The rows are grouped in 2 different ways at once. Each group adds its own fixed numbers to the row, and there is some noise. The rows also spread widely along 5 directions, which tell nothing about the answers.
Known rows, each followed by its group in each grouping:
[ 13  10  -6   1  -9  12  14   6   3 -14  -2 -22   7  11  37   3  -4  -6
  -9 -10 -15  -7  -8   7 -23  21  -7]
T tiv
[  1  -4  -9   6  -8   3   2  -4  11 -24  -9  -7   7   5  34   0  -3  -8
   2 -22 -10  -4 -12  10 -15  13 -10]
A Rak
[ 13 -14   4  -1   1  11   7   8  16 -23   9 -15  -6   3  43   1   3  10
  -4  -9  -9  -1 -17  12 -15  17 -11]
T tuma
[ 14   0 -10  10  -8  -2   7  -9   2 -12 -14 -12  11  11  30   1  -6 -14
  10 -10 -17   1 -20   6  -3   8  -8]
H puf
[ 24  -3 -17  -4  20  -4 -25  -3  -1 -29  15 -18   7 -13  42   5  -9 -22
  -6 -11  -9  -7 -20  10 -16 -13   0]
H tiv
[ 10 -14  -6  -6 -14  19   2  13  -8 -15   7  -3 -10  34  17   4 -10  24
   4 -10  -8 -11 -17   0 -18   4 -20]
A Rak
[ -3 -11   3  22 -21  -7  13  -3  11  -6 -15 -18   8   9  31   5   9   0
  23  -1 -22   5 -17   6  -2  21 -23]
T Pibo
[ -2  18  -9  21 -25  12  11   0 -16  -5 -26 -28  19  25  18   1   2  -9
  -6  -5  -9   1  -1   0   5   0 -16]
T tuma
[  8 -17   3   9 -11  -3   7  -5  11  -5   0 -21   3   8  28  11   8   9
  24   2 -21   2 -21   5  -4  18 -17]
T puf
[ 18  10 -22  -4 -16   7  12  -9  11 -18 -22  -7   6  17  40  -5 -10  -9
   4 -16  -8  -8 -24  20 -18  10  -5]
A todo
[  2   4 -24  21  -6 -14 -12 -18  10 -23 -27 -17  25  -9  34  -2  -5 -29
   7 -14 -13  -2 -15  16  -2  -4 -10]
A Pibo
[  8  10 -17   3 -18  11  13  -5   7 -18 -25  -7  10  13  37 -10  -7  -8
   1 -17 -11  -2 -17  16 -16  12  -5]
A todo
[  7  -2  -5   8  -8  11   7   2   2 -13  -6 -20   4  13  31   1   0   1
  -3  -6 -10  -1 -13   8  -7   8 -17]
T tuma
[ 20 -14  -9 -14 -11  11  15   5  15 -19  -3   0  -9  19  45  -1  -6  10
  13 -11 -11  -6 -30  19 -25  14  -9]
A todo
[ 13 -21  12  -4   1   9  13  17  21 -21  22 -17  -7  -7  47   9   8  15
   2 -10 -18   1 -14   6 -31  32 -12]
T tiv
[ -5  -9 -10  17 -11  -2 -10  -3 -10 -15  -7 -22  15   0  15   8   3   1
   9  -8  -7   4  -7  -3  -2   0 -14]
A puf
[ -3   6  11   5 -21  23  35  16   2 -11 -10  -2  12  21  32 -11  -6   2
  -8 -23 -12   4  -3  -6 -19  36  -6]
H Rak

New rows. What belongs after each?
[  8   2  -5   5  -7   5   5  -2   6 -13  -6 -16   8  20  30   5  -3  -6
   5  -7 -16  -6 -16   8  -9  11 -12]
T Rak
[ 11  -2   4   2 -16  14  37  10  18 -13  -7   5   3  17  41 -10 -11   2
   4 -17 -18   0 -19   6 -23  34 -11]
H Pibo
[ 18  20 -19   8 -16  19  12   3 -26  -8 -18 -29  11  35   6   5 -11   2
 -10  -4  -7 -11 -15  -6  -3  -2 -13]
T puf
[ 23 -14 -26   0  12 -10 -35 -14  -3 -26   4 -20   0  -3  27  14  -6  -4
  17  -3 -10 -13 -28  14   0 -20 -10]
A puf
[ 10  -7  -3   8  -9   9  14   6   8 -16   0 -13   7   8  37  -1   0   5
   2 -12 -17  -3 -17   4 -18  23 -16]
T Pibo
[  8  -4 -12   5 -17  11  17   7   4 -15  -8  -3   1  18  30  -3 -12   8
   5 -12 -10  -9 -18   7 -21  13 -18]
A Pibo
[-14 -24   7  11   0   4 -10  13   3 -27  11 -16  12 -18  31   0  10   7
  -4 -27  -5  11   1  -6 -18  16 -11]
A Rak
[  6  10  -8  16 -16  14  16   9  -8  -6 -12 -20  16  20  20  -2  -4   2
  -4 -10 -13  -2 -11  -5 -11  14 -16]
T Pibo
[ 36 -10 -15 -11  12   7  -7  -1   4 -22  14 -19 -11  12  32  14  -9   9
   4   0 -15 -18 -37  13 -16   0 -10]
T puf
[ 19  -3  -5  -5 -24  17  20   7  -2  -3  -1 -10 -12  55  17   9  -8  18
  14   4 -16 -13 -23   8  -9  11 -25]
T Rak
[ 16  -1  -3  -2 -20  14  18   6   3  -4  -6 -17  -1  27  32   3   1  11
   7  -5 -14  -3 -23   9 -13  15 -13]
T todo
[  8 -10   1   6  -5  14   6  10   3 -16   3 -21   1   7  33   1   5  10
  -5  -5 -10   1 -12   4 -13  11 -13]
T tuma
[  7  -5   0   4  -8   9  11   6  12 -15  -5 -16   0  12  36   2   4   5
   0  -8 -12   1 -13  11 -10  17 -14]
T tuma
[ 14 -10   0  -1   3   3  -5  12   2 -16  15 -15   2   0  38   4  -5  -1
   1 -12 -11  -3 -13   5 -20   5  -7]
H tiv
[ -1 -26  16   2  -6  11   0  22  -3 -13  22  -9  -2  10  23   5   1  20
   8 -14 -10   4 -12  -7 -17  13 -15]
H Rak
[  8  26 -15  13 -30  15  29  -5  -3  -4 -37 -20  23  29  28  -6  -1 -15
  -5 -11 -15  -2 -14   4  -7  16  -7]
T todo
[ 16 -19  -3   0  -2   7  -9  13  -7 -12  15 -11   0   5  31   1   0   7
   8  -6  -9  -1 -27   2 -11  -5  -7]
H todo
[  8  -6   0   2 -10  18   7  16  -9 -12   8 -17  -1  27  20   8  -1  15
  -2 -10 -11  -7 -14  -6 -14  10 -15]
T Rak
